The first 6 rows are patterns. Each new row is the sum of 2 different patterns, raised or lowered, with some noise. Before adding, each is slid sideways (what falls off one end comes back at the other) and multiplied by a number that may be negative. Names go in the order of the patterns.
(in the rows, 128 means zero)
Some rows, each with the names of its patterns after it:
[121 117 141 103  98 150 182 122  85 129 126 125 103 126 107 100 131 141
 122 136 103 121 132 109 151 113 136 154]  kop
[148 118 139 147 108 112 160 119 126 156 127 155 115  93 133 132 110 133
 110 153 128 102 118 126 142 156  95 128]  pelav
[129 127 146 103 138 106 138 127  96 155 128 130 118 148  96 135 124 154
 131  94 114 160 102 120 112 135 110 124]  pez
[152 134 142 114 100 146  79 127 138 127 141 139 124  95  91 133 132 134
  98 147 124  80 126 131 133  95 147 130]  Luk
[119  76 141 157 137 122 106 137 133 117 128 112 134 149 147 130 114 106
  78 133 154 133 120 119 127 110 128 131]  gom
[182 107 131 116 142 117  74 145 132 113 137 105 142 132 139 123 128  88
 149 174 135 131 107  77 162  80 141 106]  mido

New rows. What belongs after each?
[129  93 106 131 109 128 110 122 112 116  99  94 137 108 119 100 142  93
 109 108 134 124 103  90 140 107 107 110]  pelav pez
[110  87 148 139 119 148 113 141 139 166 122 118  95 150 178 132 131 122
  92 166  91 131 105 173 122 145 146 141]  gom mido
[141 131 156 137 127 169 182 153 168 110 176 146 142 204 166 126 127 208
 119 142 148 141 157 148 142 134 199 132]  pelav Luk
[119 170 204 158 167 123 114 198 123 167 130 182 158 157 134 172 139 101
 181 168 123 168 138 150 159 148 159 177]  pelav mido
[124  92  91  96  96 115  72  82 107 108 100 136  89  86  99 104  98 123
  57  94 123 116  98  68 111  77 120  84]  kop Luk
[ 90 129 119 127 117 106 111 135 114 132 113 132 130 123 131  85 102  88
 125 148 131 111  96 102 111 123 126  99]  Luk gom
[155 129 143 118 164 136 170 110 108 157 148 135 193 123 184 127 167 107
 154 139 138 146 142 192 122 138 171 117]  pez mido
[120 129 133 117 147 104 115 100 130 168 169  92 130 128 144 124 141 139
 123 125 115 177 107 125 110 130 166  96]  pez gom
[135 132 145 118 111 119 136 135 149 106 161 119  90 145 142 140  97 139
 153 155 130 152 114  99 161  97 118 148]  pelav Luk
[139 113 134 130 126 150 130 132  93 133 131 110 150 125 136 119 155  96
 125 114 151 139 106 140 156  93 117 118]  pez gom
[121 140 132 134 127 159 126 156 105  99 136  85 126 163 113 111 133 122
 110 125 112 161 124 112 111 137  82 133]  Luk mido
[ 95  80  91 122 117  93 120 112  97 128 155 103  88 107  32 133  80 119
 103 159  90  86  71 126 103  73 100 127]  Luk mido
[151 101 150 117 141 152 138 119 141 113 128 120 128 119 120 121 136 161
 110 151 101 141 138  96 175 127 143 142]  kop pez
[144 126 153 164 150 168 126 154 147 146 170 127 172 172 150 142 171 120
 135 167 204 151 108 149 169 141 135 145]  kop pez
[159 145 129  96 154 186 156 135 133 141 157 129 129 132 155 158 177 162
 119  94  99 172 170 151 138 148 144 137]  kop gom
[103 149 146 158 113 190 108 135 132 150 130 107 146 193 108 126 117 163
 105 135 171 136 151 109 169 102 143 118]  pez Luk
[138 128 148 132 180 147 128 138 141 129 102 153 176 136 100 165 122 103
 111 134 134 147 116 180 123 157  80 145]  kop mido
[ 14  91  58  96  57  57  74 110  61  26 101  73  75  65  56 104  85  85
  59  53  66  90  96  86  67  43  48 112]  pelav mido
[117  96 100 126 133 117 134 105 115 127 132 130  98 121 140 125 110 125
 108 101 141 153 108  85 120 126 128 127]  kop gom
[ 84 118 137 111 109 149 108  98 121  72 107 120 177  96  74 140  83 107
  87 118  73 115 105 125  80 114 122 117]  kop pez
[140 158 146 154 166 139 128 156 122 170 138 142 159 102 168 133 117 142
 160 113 168 169 132  88 131 177 155 131]  kop pez
[ 82 153 186 115  91 123 140 127  93 123 108 108 146 126 124 148 101 129
 143 102 145 131 133 154 138 118 156  99]  kop pelav
[135 145 135 128 107  56 157 119 124 131 100  82 162  69 102  65 178 103
 129  81 151 105  24 135 125 110  98 115]  Luk mido
[140  78 128 132  80 123 123 113 136 148 101  67 137 150 125 111 129 144
 104 158 149 121 101 139  95 149 126 134]  kop pez
[151 135 124 171 110  88 137 143 104 133 140 101 122 108 176 143  98 113
 144 138 132  99 133 146 147 121  96  84]  pelav gom
[129 117 141 160 108 154 176 146 132 122  98 165  62 163 143 196 118 128
 138 157 124  93 145 148 143 164 122 144]  gom mido
[139  70 128  77 129 131  80  92 122  53 128  88  92  96  89  87 122 137
  50 122  83  86 104  48 142 137 102  91]  pelav pez
[114 130 139 141 122 109 149 151 140 121 143 122 147 114 152 139 112 128
 119 122 182 113 144 131 135  87 157 140]  pelav mido
[126 189 111 134 157 176 152 161 142 129 109 159 160 161 138 159 158  95
 160 158 140 141 174 159 172 173 149 146]  pez Luk
[109 144 117 109 103 122 143 139 118 145  86 115 121  63 124 135 106 149
 154  95  45 101 162 118 124 102 153 117]  kop Luk
[133 144 127 154 125 128 161 146 157 128 143 119 132 114 119 123 137 145
 121 181 133 130 124 121 128 130 173 159]  kop Luk
[122 124 104 128 111 149 150  88 170 140 145 107 127 127 147 108 166 157
 132 158 140 120 163 103 105 150 191 130]  kop mido
[162 146 107 195 116 166 136 193 149 152 157 163 147 126 156 159 143 169
 124 184 155 168 137 153 139 181 177 174]  pez mido
[144 137 143 139 121 131 129 148 130 129 150 119 131 139 144 137 134 133
 146 151 159 150 112 117 169  98 135 137]  pez Luk
[169 149 137 110 125 143 192 143 141 170 121 131 145 159 120 129 153 178
 131 139 160 169 122 162 155 147 146 184]  pez gom
[110 148  99 130 140  98 140 113  98 108 135 108 136 110 146 114  88 122
  96 130 148  97 128 142 112 113 116 110]  pelav Luk
[100 104 113  73  79 139  98  72  99 110  68 101  83 113 143  83 105 103
 106 117  62 120 124 113  98 107  60 135]  pelav pez
[125  95 108 134 106  78 139 137 136 106  84 125 122 100 119  97 133 131
 117 113 105 107  93 104 135 130 105 115]  pelav gom
[171 134 147 131 116 158 181 146 128 150 121 132 155 152 150 107 160 159
 138 146 131 162 138 150 148 109 154 171]  Luk gom
[132 100 147 140 115 129 133 114  87 121 174 119  73 126 110 133  99 106
  97  95 132 150  98 129 111 109 132 116]  kop pelav
[101 103 114 119 108  94 140  79 114  92 110  94 120 107 107 174 114 101
  97  68 119  83 142 125 137  92 104 125]  Luk mido
[106 143 144 148 128 122  91 115 163 149 135 111  91 151  88 138 118 160
  86 139 138 144 118  82 146 137 113 136]  gom mido
[114 123 168 123 135 146 107 111 160 136 145 151 126 151 132  91 137 156
 115 133 113 165 121 108 112 125 135 161]  pelav Luk
[123 129 155 158 176 126 113 136 157 114 142 157 152 135 119 152 123 142
 137 114 127 157 148 131 178 126 121 155]  pelav Luk
[119 136  81  32 116 142  95 110  95 130 107 126 125 101  73 119 120 128
 112  91  94 100  93 104  71 134 103  94]  kop mido
[150 151 171 141 147 128 144 126 173 166 145 184 149 157 133 137 137 156
 164 196 139 146 128 171 150 158 170 163]  pez Luk
[112  99 152 143 109 140 128 137 123  84 122 118 109 124 129 129  96  97
 110 130 159 124 121 113 148  82 141 133]  pelav mido
[134 159 107 124 129 131 126 101 130 113 114 121 121 135 121 141 101 132
  86 118 158 133 113 123 105 129  49 134]  kop mido
[121 127 101 107  90 157 149  91 176 116  99 134 120  91 132 154 138 117
 102 125 174 101 122 179 121 131 101 152]  pelav Luk
[193 176 197 147 204 179 173 178 168 217 214 150 196 198 177 153 216 227
 177 151 168 202 172 184 174 167 189 162]  kop pez
[141 164 116 129 120 105 137 145 128 162 127 105 125 129 125 158 158 127
 140 121 166  96 126 132 133 120 128 127]  pelav Luk
[153 143 127 156 106 139 151 136 161 142 145 140 122 142 151 135 113 165
 169 116 121 147 145 126 142 146 147 133]  kop Luk
[121 139 147 143 107 148 101 123 145 141 149 109 135 124 145  96 138 118
 136 137 116 120 161 100 122 123 127 133]  kop pez
[144 103  97 117 139 128 156 161 134 123 131 169 107 121 173 124 137 123
 153 117 112 112 116  99 142 157 103 184]  kop Luk
[125 163 158 192 212 125 220 165 190 121 181 165 185 149 194 219 158 180
 184 157 200 146 153 171 203 169 191 152]  kop mido
[127 126 124 112 144 110 132 113 124 159 128  99 151 126 152 115 147 144
 124 125 119 135 106 157 148 126 133 107]  kop pez
[113  97 168 122 134 179 107 198 115 152  90 155 145 142 106 130 187 129
 149 188 120 137 118 137 131 141 148 175]  gom mido
[143 116 118  98 103 111 127 128 105 140 119 119 125 109 103 107 114 141
 123 116 109 131 103 110 145 119 109  90]  Luk gom
[112 138 114 132 154 122 137 138 120 149  96 120  80 162 140 137 118 131
 124  89 138 135 116  93 129 160 139 131]  gom mido
[ 88 111  85  73  85  39 110  92  72 100  82  69  84  78  64  96  91  49
  97  64  71 111  84  85  83  92 100  79]  pelav Luk
[ 98 144 172 122 133 100 164  98 101 106 126 100 154 171  90 127 128 145
 121 112 116 144 153 172 139 116 106 155]  kop Luk
[104 112 117  72 118 148 119 120  96 115 116 123 120 102  58 144 140 113
 116  92 114 131 117  99 109 122 119 133]  pelav gom
[145 163 143 200 150 133 156 167 174 135 139 169 159 173 139 149 139 135
 168 177 202 139 144 153 175 167 163 166]  Luk gom
[159 165 140 109 102  85 142 103 127 115 201 102 120 129 118  90  98 191
 126  76 138 105 137 110 137 105 104  94]  kop mido
[109  60 120 130 145  96 121 119 100 144 134 103 117 103 134 150 156 143
  88 130 160 130 117 156 105  96 156 227]  kop gom
